There are 2 nested groupings, the coarsest first. Each group lies inside one group of the grouping before and may be the whole of it. The rows also spread widely along 2 directions, which tell nothing about the answers.
In the rows, 128 means zero.
Some rows, each with its group in each grouping after it:
[122  87 147 108 163 121  87  82 178 149 148  87 137 141]	buz K838
[ 77 107 128 120 140 139 110  87 147 174 140  75 142 172]	buz K490
[ 90  94 134 116 137 132 102  92 152 162 136  94 129 162]	buz K764
[ 86 116 114 142 145 159 117  92 151 158 135  63 155 140]	naz K715
[112 113 121 150 161 119  97  82 138 153 149  63 131 144]	naz K674
[124 106 150 119 149 101  95  80 135 149 142 107 130 156]	buz K838
[ 74 107 126 126 132 142 115 100 142 179 132 104 127 177]	buz K764
[ 94  99 126 124 151 119  98  76 151 157 146  71 138 167]	buz K490
[105  95 138 121 139 118 104  87 139 159 134  99 131 164]	buz K764
[132 105 149 116 154  91  93  83 127 135 146 114 130 152]	buz K838

New rows, each followed by its group in each grouping:
[117  92 135 123 139 102  94  80 123 143 140  97 128 154]	buz K764
[ 76 119 129 125 133 139 108  90 136 178 136  80 135 180]	buz K490
[106  90 134 122 138 112  98  83 136 154 140  98 129 161]	buz K764
[115 112 142 116 155 110 103  87 128 156 144 106 120 162]	buz K838
[128  96 132 138 166 107  94  71 148 141 160  53 133 126]	naz K674
[ 68 150 133 136 132 125 125 107  99 186 123 129 111 186]	buz K838
[104  91 134 124 146 122  95  75 144 155 146  66 149 166]	buz K490
[ 90 118 136 117 149 131 104 102 146 170 137 110 125 168]	buz K838
[132 112 125 145 154 119 100  78 120 134 142  74 149 133]	naz K715
[106 120 129 130 137  96  99  79 102 150 141  90 136 173]	buz K490
[101  89 137 117 140 117  93  84 149 155 135  89 136 165]	buz K764
[ 95 101 126 123 142 129 101  80 148 169 140  71 145 172]	buz K490
[ 92 114 117 145 164 150 106  93 163 176 149  54 133 146]	naz K674
[147  70 134 130 182 114  75  64 186 126 164  39 143 116]	naz K674
[103 111 125 141 151 148 109  86 143 157 133  64 153 141]	naz K715
[108 109 138 119 150 118 104  91 133 159 139 104 125 158]	buz K838
[115  74 140 111 155 119  93  78 163 145 141  86 139 152]	buz K764
[153  73 146 122 149  70  80  65 117 115 148 102 133 143]	buz K764
[ 77 143 131 132 137 120 116 108 102 173 126 121 115 185]	buz K838
[186  53 156  94 182  67  58  62 156 100 160  87 143 113]	buz K838
[141  84 129 139 162 115  91  74 140 124 139  65 158 119]	naz K715
[123 118 129 145 147 116 105  78 106 137 132  84 149 136]	naz K715
[122  94 141 108 163 115  97  90 165 153 147  98 132 149]	buz K838
[ 99 112 137 116 152 123 110  94 141 166 143 108 127 162]	buz K838
[141  83 134 132 162 112  88  68 152 118 143  58 168 118]	naz K715
[ 96  76 134 115 138 136  96  94 161 161 141  92 140 154]	buz K764
[ 98 105 133 129 133 112 107  84 124 156 130 100 124 165]	buz K764
[141  36 146  94 157 125  79  70 203 132 154  66 146 132]	buz K764
[ 99  97 130 118 134 123 104  87 140 160 134 101 131 164]	buz K764
[136  91 132 141 167 112 101  68 142 123 147  69 156 121]	naz K715
[ 86  90 121 117 150 143  94  82 173 170 143  61 143 170]	buz K490
[106  98 131 123 142 129  91  76 152 154 150  74 148 167]	buz K490
[103  96 130 130 156 155 100  78 167 153 137  54 159 135]	naz K715
[ 63 129 114 133 128 137 123  95 113 180 134  93 128 189]	buz K490
[167  82 128 137 176  87  75  59 149 123 164  52 140 119]	naz K674
[ 78 126 123 143 120 117 120  99 103 174 122 116 116 181]	buz K764
[167  45 152  95 164  93  68  52 172 109 152  75 151 123]	buz K764
[113 122 140 128 152  94 105  94  99 150 134 123 119 164]	buz K838
[111 111 123 149 163 125  98  78 144 155 158  56 132 145]	naz K674
[101  89 135 124 140 126 102  90 148 162 136  95 131 160]	buz K764
[118  86 148 100 167 127  93  90 184 158 151  88 133 143]	buz K838
[111 122 118 150 154 120 101  84 124 159 152  64 126 150]	naz K674
[ 79  73 124 108 152 171  94  85 219 176 143  48 150 163]	buz K490
[149  84 132 134 178 105  84  67 159 131 161  50 143 117]	naz K674
[ 94  95 136 123 136 129 103  90 144 165 128  98 130 160]	buz K764
[106 125 119 148 149 139 115  87 128 153 137  71 154 139]	naz K715
[149 110 148 123 153  66  84  77 101 126 144 118 125 146]	buz K838
[ 87 108 137 128 135 124 112  92 126 163 132 104 125 169]	buz K764
[129 120 117 152 158 100 100  74 108 141 150  72 125 144]	naz K674
[104 106 131 122 143 105  96  76 123 152 146  77 143 165]	buz K490
[ 73 121 125 132 124 132 120 101 113 173 129 111 118 185]	buz K764
[113 107 124 138 156 134 110  85 142 145 140  69 148 133]	naz K715
[127 110 147 119 157  96  96  87 125 144 139 108 129 158]	buz K838
[118  69 141 109 149 124  88  78 174 146 139  88 140 146]	buz K764
[116 122 145 124 146  99 100  94 117 160 136 114 122 158]	buz K838
[ 95 107 128 124 148 113 100  79 130 159 142  79 134 173]	buz K490
[109 106 130 133 150 145 108  87 146 145 140  69 157 140]	naz K715
[141  50 142  94 174 110  73  61 195 123 156  44 153 130]	buz K490
[ 80 110 132 127 128 122 113  95 120 170 130 104 128 179]	buz K764
[133 103 128 143 152 116  98  76 127 128 137  73 154 124]	naz K715
[110 128 123 151 146 120 111  85 109 148 136  77 145 146]	naz K715
[102 101 123 135 154 148 107  85 158 157 133  59 157 130]	naz K715
[125  77 121 132 178 137  82  73 194 151 164  37 139 123]	naz K674
[129 112 131 144 155 107 100  72 114 132 140  76 156 129]	naz K715
[162  74 156 101 168  77  74  71 145 114 152  93 137 125]	buz K838
[114 112 120 149 162 119  99  80 136 156 160  67 134 143]	naz K674
[ 87 124 138 126 145 123 107 101 122 169 134 115 121 173]	buz K838
[130 113 127 142 154 103 101  78 104 127 134  79 150 132]	naz K715
